There are 4 nested groupings, the coarsest first. Each group lies inside one group of the grouping before and may be the whole of it. The rows also spread widely along 14 directions, which tell nothing about the answers.
In the rows, zero is written as 128.
Some rows, each with its group in each grouping after it:
[120 120 109  94  88 122 144 156 171 139 142 149 126 148 172 139 134 149
 121 116 182 144 118 126 100 129 116 143 140 102 130 120 117  99 120]
Vipu nor dazi tiso
[140 162 107 110 145 130 130 143 140 109 121 136 105  89 121 137 134 117
 167 150 168 154 127 135 134 167 118  90 142 122  81  98 127 101 121]
vadom Gal Fik Natig
[125 110 120 150 122 131 101 144 111 117 120 135 117 127  89 140 146  93
 113 129 146  96 105 109 140 145 125 123 136 108 132 114 129 135 100]
vadom rep pefo Lazof
[119 145 137 125 162 128 117 122  89 130  98 132 167 147  86  97 138 108
 126 171 125 109 144 158 127 150 128 117 112 138 138  79 145 134  93]
vadom Nagan posus Pudel
[121 108  98  75 118 177  77 190 169  77 131 168 109 125  92 164 120  76
 160 172 164 190 140 134  93 158 126 152 114 114 121  80 106  81 159]
Vipu Zudaz Zisa kise
[144  90 154 189 123  78 115 137 106 137 155 149 139 127 109 131 151 119
 104 128  81  64  91  98 157  70 162 126 160 115 160 142 120 114  96]
ser lol Lanek veduv
[130 123  95 135 108 128 114  94 115 117  93 114 112 133 128 106 115 129
 104 121 168 138 121 119 112 119 132 120 125 117 108 117 141 143 166]
ser mavin dak Teli
[138  96 150 121 152 125 163 126 131 154 104 122 150 158 170  97 120 142
 102 161 148 155 133 160 116 110 140 143 143 118 138 123 145 113 137]
ser lol Lanek dori
[128 128 156 179 162 101 138 106 102 124 120 117 123 122 144  86 105 151
 142 139 108 126 135 147 138  89 141  90 187 139  87 132 156 132 120]
vadom saked tibuk pag
[113 161 104 100 113 120 117 112 115 145 108 121 146 157 117  93 137 139
 119 134 164 114 141 131 111 171  92 105  99 121 118  87 150 160 116]
vadom Nagan fona Pagip
[106 125 121 111 121 139  92 151  59 133  99  97 152 203  77  65 152 127
 106 139 119  75 123 148 109 147 106 129 150  82 135  69 188 169 120]
ser neba Fuba las
[133  64 151 133 151 132 146 161 147 170 134 151 138 129 133 134 149 117
 130 178 146 163 120 114 146 126 128 127 113 127 132 115 141 128 126]
vadom rep Vugi Bef
[137 121 146 126 121 107 139 134 112 152 138 108 134 133 180 110 137 144
 121 118 128 117 101 121 132 132  92 100 158  90 123 130 148 140  95]
vadom saked dek fupa
[148 154 122  96 133 110 127 115 138 118 126 134 127 130 145 109 127 147
 127 147 122 154 148 151 113 113 136 118 156 126 111 108 129 101 173]
ser mavin fes ver
[118 116 117 145  99 109 106 148 140 108 143 144  86 118 109 121 126 136
 145 111 148 123 125 113 128 117 127 114 178 120  89 121 150 112 143]
Vipu nor fabo faza
[136 116 157 117 146 125 127 123 108 131 132 144 153 123 125 113 141  94
 125 143 100 116 121 132 145 131 110 133 105 139 170 105 135 118 104]
ser mavin dak naro
[ 96 162  99  80 152 178 185 138 138 121 128 133 128 157 157  72 120 148
 172 135 166 162 162 157 111 136 112 126 142 155  90  82 156 132 139]
ser mavin nufa Vis
[ 99 151 115 110 124 147 155 115 121 145 141 144 128 156 105 111 162 117
 123 111 140  76 137 103 150 147 102 135 112 160 145 100 133 180  93]
vadom Nagan posus Gubu
[102 110 124 162 109 101 105 100 148 113  89 153 127 127 109 105  82 121
 116 133 187 143 147 144 108 142 132 130  95 159 119 118 146 109 117]
Vipu nor Bul kos
[112 100 137 154 149 154 169 155 101 128 153 130 117 125 142 114 148 122
 151 117 128 116  96 115 156  97 129 123 181 118 117 125 149 132 102]
vadom saked tibuk movav
[140 111 145 129 120 109 106 110 147 126 114 146 118 121 127 136 117 112
 105 141 134 137 136 128 126 123 125 137 121 137 142 126 118 120 133]
Vipu nor fabo lopa
[121  85 127 139 117 135 116 126  93 128 136 133 155 139 105 103 141 125
 121 139 121 134 118 119 129  95 130 134 119 116 139 106 160 130 163]
vadom rep pefo veres
[140 130 137 121 156 139 129 136 121 129 112 122 118 134 126 129 143 113
 123 152 130 126 129 133 135 140 123 117 157 116 116 110 128 141 114]
vadom rep varu mik
[159 128 109 126 108 103  98  93 128 140 115 126 136 122 140 132 127 127
  98 142 122 133 112  96 120 104 130 109  89 115 134 121 110 148 156]
ser mavin nufa rav
[117 130 114 128 113 121 153 119 114 144 144 143  98 111  98 128 172 116
 125  96 144  82 106  84 165 131 114 123 130 138 125 114 138 158 112]
Vipu guloz rafe vef
[108 149 129 128 132 131 129  89  82 118 104 108 130 157 109  74 127 133
 109 114 136  99 147 152 123 135 115 126 157 135 122 105 168 155 134]
vadom Nagan fona nido
[125  56 151 156 118 117 120 152  71 140 127 119 164 153 134  96 138 143
 114 141 109 135  92 137 113  58 150 136 164  74 139 114 177 102 150]
Vipu Zudaz Zisa nofe
[114 125 140 141 168 159 144 132 126 117 101 118  89 126 143  94  96 121
 165 143 148 159 146 142 133 130 118 105 164 147  72 110 155 146 113]
Vipu Zudaz voze zozo
[119 137 125 108 155 145 159 119 131 118  86 123 115 149 135 113 121 125
 106 146 181 145 151 175 114 155 135 147 175 130 113 114 139 118 138]
vadom saked dek pamef
[120  91 141 142 117 140  97 149 109 126 125 128 125 144 115 121 128  99
 123 130 122 113 104 108 130 121 109 133 125 110 142 111 143 148  97]
Vipu nor Bul kos
[140 146  89 103 107 124 119 132 122 134 105 121 148 129 157 128 125 143
 131 141 166 154 108 126  93 126 124 100 105  83 105  96 119 119 123]
Vipu Zudaz voze zozo
[135 125 143 134 164 139 137 173 115 127 133 132 149 123 160 120 132 127
 169 165 107 144 111 142 123  92 138 106 157 104 112  99 124 106  80]
Vipu nor fabo faza
[120 104 101 183 119  91  91 145 136 164 112 141 103 154  67 122 145 145
 117 163 156  95 126  80 137 119 156  91 139 125  79 112 143 178 129]
vadom Nagan posus Pudel
[163 108 119 148 168 131 121 103 137 120  61 153 131 111  99 178 134  71
  70 186 157 137 116 136 130 113 198 161 105 136 164 123  69 104 133]
ser mavin dak naro
[ 96 158 108 116  75  87 121 124 142 133 152 148 125 182 111  96 141 165
 108  88 155  64 153 126 114 151 100 125 158 134 123 113 151 143 113]
vadom rep pefo veres
[116 149 104 134 126  99 166 119 164 165 124 151 108 153 128 126 147 158
 110 132 173  97 144 109 137 137 138 120 146 152 105 125 121 163 114]
vadom saked dek pamef
[137 103 145 126 158 138 162 123 201 112 129 162 115  78 191 131  78 105
 162 160 177 218 147 145 129 139 123 124  97 170 115 137 106  70 124]
ser lol Lanek veduv
[119 115 137 179 139 108 158  90 163 123 113 145  88 118 162 109  94 135
 118 112 162 128 140 125 139 102 147 124 159 173 105 157 125 127 117]
ser mavin dak Teli
[119 116  90  82  82 166 112  91  95 123 102 105 145 142 133  96 121 123
 109 116 166 164 121 114  99 129  86 139  64 105 137  90 158 165 183]
Vipu nor fabo lopa
[147 140  94 110 126 154 122  66 146  96  83 119 109  96 145 130  90  96
 111 139 182 184 136 125 113 143 122 128  73 144 117 121 102 132 170]
ser lol Lanek veduv
[136 117 162 122 141 115 123 130 132 118 146 148 167 122 162 123 114 119
 137 154 100 150 131 154 119 112 119 125 126 130 154 121 119  90 110]
vadom saked tibuk pag
[140 142  93 116 102 120 124 112 128 117 121 128 137 137 151 128 132 139
 103 120 146 129 112 123 105  97 145 130 134 103 130 120 107 115 149]
ser mavin fes ver
[150 103 158 138 125  76 123 114  88 149 135 142 166 103 122 114 150 136
 120 143  94 129 106 131 139  91 135 110 121 107 147 111 156  90 142]
Vipu Zudaz Zisa nofe
[127 171  73 152 152 163 122  91 124  96  54 114  88 102 109 137 101  98
 133 142 195 141 124 119 118 138 152 105 110 140  72 104  97 164 107]
Vipu nor dazi tiso
[124  95 141 122 150 174 139 117 107 125 129 124 146 132 142 107 125 105
 137 152 117 163 130 126 132 104 114 136 107 139 139 109 140 150 142]
vadom rep Vugi Bef
[118  75 136 131 128 152 130 143 124 120 117 132 124 116 126 125 128  94
 126 132 174 158 112 129 134 155 106 136 121 114 132 117 154 111 123]
vadom rep varu mik
[122 126 116 120 135 140 143 113 120 155 125 129 141 121 135 106 140 125
 142 145 150 146 125 105 138 138 103 103  80 137 118  99 143 163 125]
vadom Nagan fona nido

New rows. What belongs after each?
[104 123 126 149 118 123 134  96 133 119 126 143 108 126 112 106 119 120
 120 109 162 113 143 121 140 138 119 127 131 163 121 127 145 138 123]
vadom Nagan posus Pudel
[148 154 128 101 149 138 106 139 126 131 121 113 120 118 139 123 134 114
 154 159 123 145 130 118 131 166  85  78 119 110  94  93 129 158 104]
vadom rep varu mik
[119 117  93 125  85 129 132 122 142 131 131 148 118 117 136 148 138 116
 117 101 178 122  98  88 124 128 117 130  93 116 135 122 113 132 114]
Vipu Zudaz Zisa nofe
[118  81 130 129 120 150 128 133 135 134 100 131 106 135 131 131 118 100
 109 130 176 148 117 119 126 142 116 145 119 120 131 122 141 136 124]
Vipu Zudaz voze zozo
[108 140  83 100  93 123 150 131 150 141 143 153 137 128 137 109 141 139
 142 111 184 136 122 106 124 151 102 115  82 134 120  99 139 124 125]
ser mavin fes ver
[112 118 128 144 129 116 134 135  94 136 105 118 153 134 131 102 129 124
 123 128 167 116 103 144 124 155 109 107 128 100 124 109 159 122  80]
vadom saked tibuk pag
[134 141 124  76 130 146 126 158 166 150 151 142 145 166 166 141 140 126
 134 167 116 138 139 112 112 137  98 129 109 122 142 102  94 162 107]
vadom saked dek pamef
[140 139 149 119 130 108 127  80  92 151 103 117 157 143 140 104 139 108
  82 122 110  84 117 127 138 140  97 125  91 129 178 114 131 162  89]
ser mavin dak Teli
[129 123 142 151 129 113 105  95 113 121 117 131 148 141 126 118 112 116
 104 139 109 109 130 128 123 107 129 127 119 139 149 127 118 147 114]
vadom saked tibuk pag
[112 115 119 150  77  72  93 116 152 140 142 153 156 149 136 113 106 151
 114 125 147 116 131 111 104 124 112 109  92 131 133 128 131 129 115]
vadom saked tibuk pag
[144 144  98  78 114 148 173  94  78 143  97  96 142 119 165 111 153 142
 106 107 170 151  96 136 119 125 110 123 123  79 124 101 151 128 157]
Vipu Zudaz voze zozo
[119 128 103 117 113 153 104 137 105 107 128 122 131 148 117 110 132 107
 129 124 127 118 114 115 117 120 117 129 123 111 132  99 133 143 129]
ser mavin fes ver
[ 85 161 114 125 115 133 176 133 164 128 125 131 102 174 188  87 102 169
 138  86 190 110 148 145 105 134 106 127 180 144  91 126 140 142  69]
Vipu nor Bul kos
[ 99 128  66 115 120 188 157 140 140 107 116 140 101 143 119 136 138 115
 134 122 192 138 121 106 113 107 153 156 131 132 104 103 106 148 140]
Vipu guloz rafe vef
[126 173 104  88 125 117 140 144 160 133 131 166 132 136 119 141 151 131
 136 144 154 114 144 134 119 148 128 128 123 138 128  91 102 115 101]
Vipu nor fabo faza
[137  79 125 153  83 111  56  99 119 114 109 133 107 115  90 144 115  89
  91 124 134 127 108  86 124 119 119 131  90 116 143 129 131 145 159]
Vipu Zudaz Zisa nofe
[140 160 119  79 124 145 137  91 129 118  95 114  90 121 135 130 134 112
 102 112 164 135 136 137 127 163  99 137 143 125 123 112 126 144 147]
Vipu nor dazi tiso
[142 109 124 122 115 114 102 120 129 147 109 124 126 142 133 119 130 120
 103 144 138 130 118 108 122 134 112 116 105 112 132 113 134 151 138]
ser mavin dak Teli
[113  70 143 142 103 125 137 101 142 137 136 143 145 121 160 110 106 122
 115 120 163 165 126 118 125 121 102 137  83 145 148 138 149 122 137]
vadom rep Vugi Bef
[103 104  95 181 123 149 118 139 134 122  99 127 141 156 150 131  97 117
 121 140 179 125 102 109 101 105 148 122 110 114 115 128 102 157  71]
vadom saked tibuk pag
[118 153 140 130 191 157 178 125 161 138 123 145 114 122 165 120 114 114
 165 160 143 146 151 132 149 141 116 109 123 181 104 116 108 159  71]
vadom saked tibuk movav
[131 126 144 137 113  95 113 107 112 165 100 112 144 156 149 106 126 136
  94 128 133  97 115 118 120 130 102 113 109 111 141 118 139 169  82]
Vipu nor dazi tiso
[117 126 102 114 102 121 104 126 105 144  93 111 152 139 130  89 117 138
 133 140 175 150 119 127 100 155  91  96  79  96 104  84 169 147 121]
Vipu nor fabo faza
[133 136 143 122 180 147 156  75  87 145  93 137 151  98  91 115 149  81
 124 163 114 125 133 123 165 129 127 130  55 177 155  88 127 166 111]
Vipu guloz rafe vef
[140 183  74 105 117 134 119  49 112 113  73 118 119 104 102 139 128 101
  91 124 184 127 128 116 125 171 115 114  67 138 123 105 105 166 146]
vadom saked tibuk movav
[105 138 123 111 115 120 107 136 143  91 144 161 148 133 126  92  97 123
 158 133 136 145 155 157 102 138 114 126 116 151 128  96 143  80 126]
ser mavin nufa rav
[128 117 170 129 138 102 101 142 136 117 119 152 106 152  97 134 132 102
  98 139 114  90 146 155 129 141 133 152 186 133 151 122 129 107 103]
Vipu Zudaz Zisa kise
[138  78 150 176  91  68  88 110 175 126 128 167 103 129 121 149 105 131
  82 128 135 123 132 112 122  85 160 148 149 142 142 160 113 101 151]
Vipu nor Bul kos
[143 138 144  76 133 100 161 140 117 153 135 158 168  93 136 137 172 114
 131 139 147 135 107 150 142 170 101 118  96 107 162  90 138  65  92]
Vipu Zudaz Zisa nofe
[119 118 156 158 145 149 106 107  76  93 129 110 146 124 137  89 104 100
 143 122  90 118 122 138 132 105 104 113 135 130 134 117 149 140  96]
vadom rep pefo veres
[100 103 156 142 128  99 110 168 125 152 144 151 147 198  93  90 145 147
 118 155 112  81 152 142 122 121 133 135 176 131 137 104 163 134 103]
vadom Nagan posus Pudel
[147 114 167 100 159 146 153 147 153 124 143 137 128 126 193 133 126 106
 130 144 111 157 125 150 132 117 116 144 158 126 154 130 108  95 106]
ser mavin fes ver
[145 133  94 123 169 170 172 112 112 140  92 113 119 115 134 124 144 133
 142 171 164 174 121 121 137 100 157 113 131 126  82 100 131 155 174]
vadom Gal Fik Natig
[120 139 111 122 143 121 121 108 111 132  81 138 165 152  91 114 128 118
 101 174 157 126 146 154 109 146 145 135  96 137 138  90 130 135 130]
vadom saked dek pamef
[133 137 156 140 164 128 150  95 129 123 125 139 109 120 132 121 132 114
 117 134 113 116 146 138 152 112 139 133 166 164 134 133 119 135 123]
vadom Nagan fona nido
[117 126 142 107 148 141 137  88 138 112  84 123  97 117 128  99  94 106
 119 138 187 175 164 167 128 190  92 129 129 159 107 117 164 127 155]
vadom saked tibuk movav
[109 107 113 151 131 152 119 152 114 126 118 121 124 143 132 103 120 108
 143 132 148 124 105 108 127 126 116 112 120 117 112 107 143 153  90]
ser mavin fes ver
[102 119 126 160 139 111 133 137 142 148 125 146 142 161 135  80 109 148
 147 152 136 126 145 124 121 106 135 107 115 157 105 108 148 148 102]
ser mavin fes ver
[111 119 144 156 142 139 117 140 104  80 141 141 132 148 113 116 118 113
 130 127  99 102 130 155 122  85 155 148 201 131 137 125 126 103 116]
vadom saked tibuk pag
[129 112 100 100 111 142 119 127 160 121 122 154 123 126 120 138 128 105
 118 145 168 163 132 116 118 140 127 145  87 137 138 107 115 116 162]
ser mavin fes ver
[116 104 147 130 137 138 139 119 142 113 158 163 131  98 130 115 122 108
 156 136 126 161 142 126 144 120 117 132 112 167 138 119 138 102 142]
vadom Nagan fona nido
[145 117 171 135 138  96 138  85 154 140 122 152 110  94 145 131 117 112
 111 130 127 139 138 126 155 132 111 127 112 167 145 139 127 120 118]
Vipu nor Bul kos
[133  75 156  79  85 142 116 100 145 144  99 103 109 176 180 122 112 119
  51 108 165 154 131 137  99 144  79 182 135 100 172 142 145 150 170]
Vipu nor dazi tiso
[122 119 115 126 123 154 142 129 114 109 132 137 133 114 147 124 123 117
 147 121 139 147 109 122 122  98 130 128 124 120 124 112 125 112 123]
Vipu Zudaz voze zozo
[110 120 104 193 140 132 179 101  99 114 116 157 140  90 102 141 151  99
 114 102 175  86  89 114 162 101 173 137 121 147 144 131 111 107  74]
vadom rep pefo veres
[145 131 132 121 112  95 112 108 142 135 122 150 132 113 124 140 133 121
 108 136 133 126 124 118 130 128 124 124 103 131 144 116 115 117 124]
Vipu nor Bul kos
[130 122 150  96 151 161 131 157 138 132 152 139 114 128 143 134 145  93
 154 147  99 130 126 108 144 130  95 130 126 136 137 104 112 154  93]
Vipu guloz rafe vef
[158 144 104 121 139 141 144  90 124 139  90  95 106 129 166 122 125 130
 100 137 154 139 114 111 126 115 131 111 130 109 104 128 112 169 143]
ser lol Lanek dori
[125 115 124 130  97  98 115  87 107 128 105 138 168 121 115 107 128 114
  90 120 155 117 113 138 120 142 117 134  69 121 171 110 143 106 123]
ser neba Fuba las
[ 95  99 127 161 131 141 155 144 160 153 141 163 170 202 163 123 125 143
 106 150 133 101 135 119 104  59 169 167 127 151 165 132  89 151  79]
vadom Nagan fona Pagip
[134  95 130 130 127 145 128 103  99 123 122 131 138 126 113 129 140 104
 100 137 123 137 112 118 137 100 134 149 119 124 156 120 134 137 168]
vadom saked tibuk movav
[126 117 106 148 138 129 116 129 107 114  93 151 159 128  87 129 130 116
 120 170 146 137 123 142 111  91 180 140 113 123 132  93 119 102 136]
Vipu nor fabo lopa
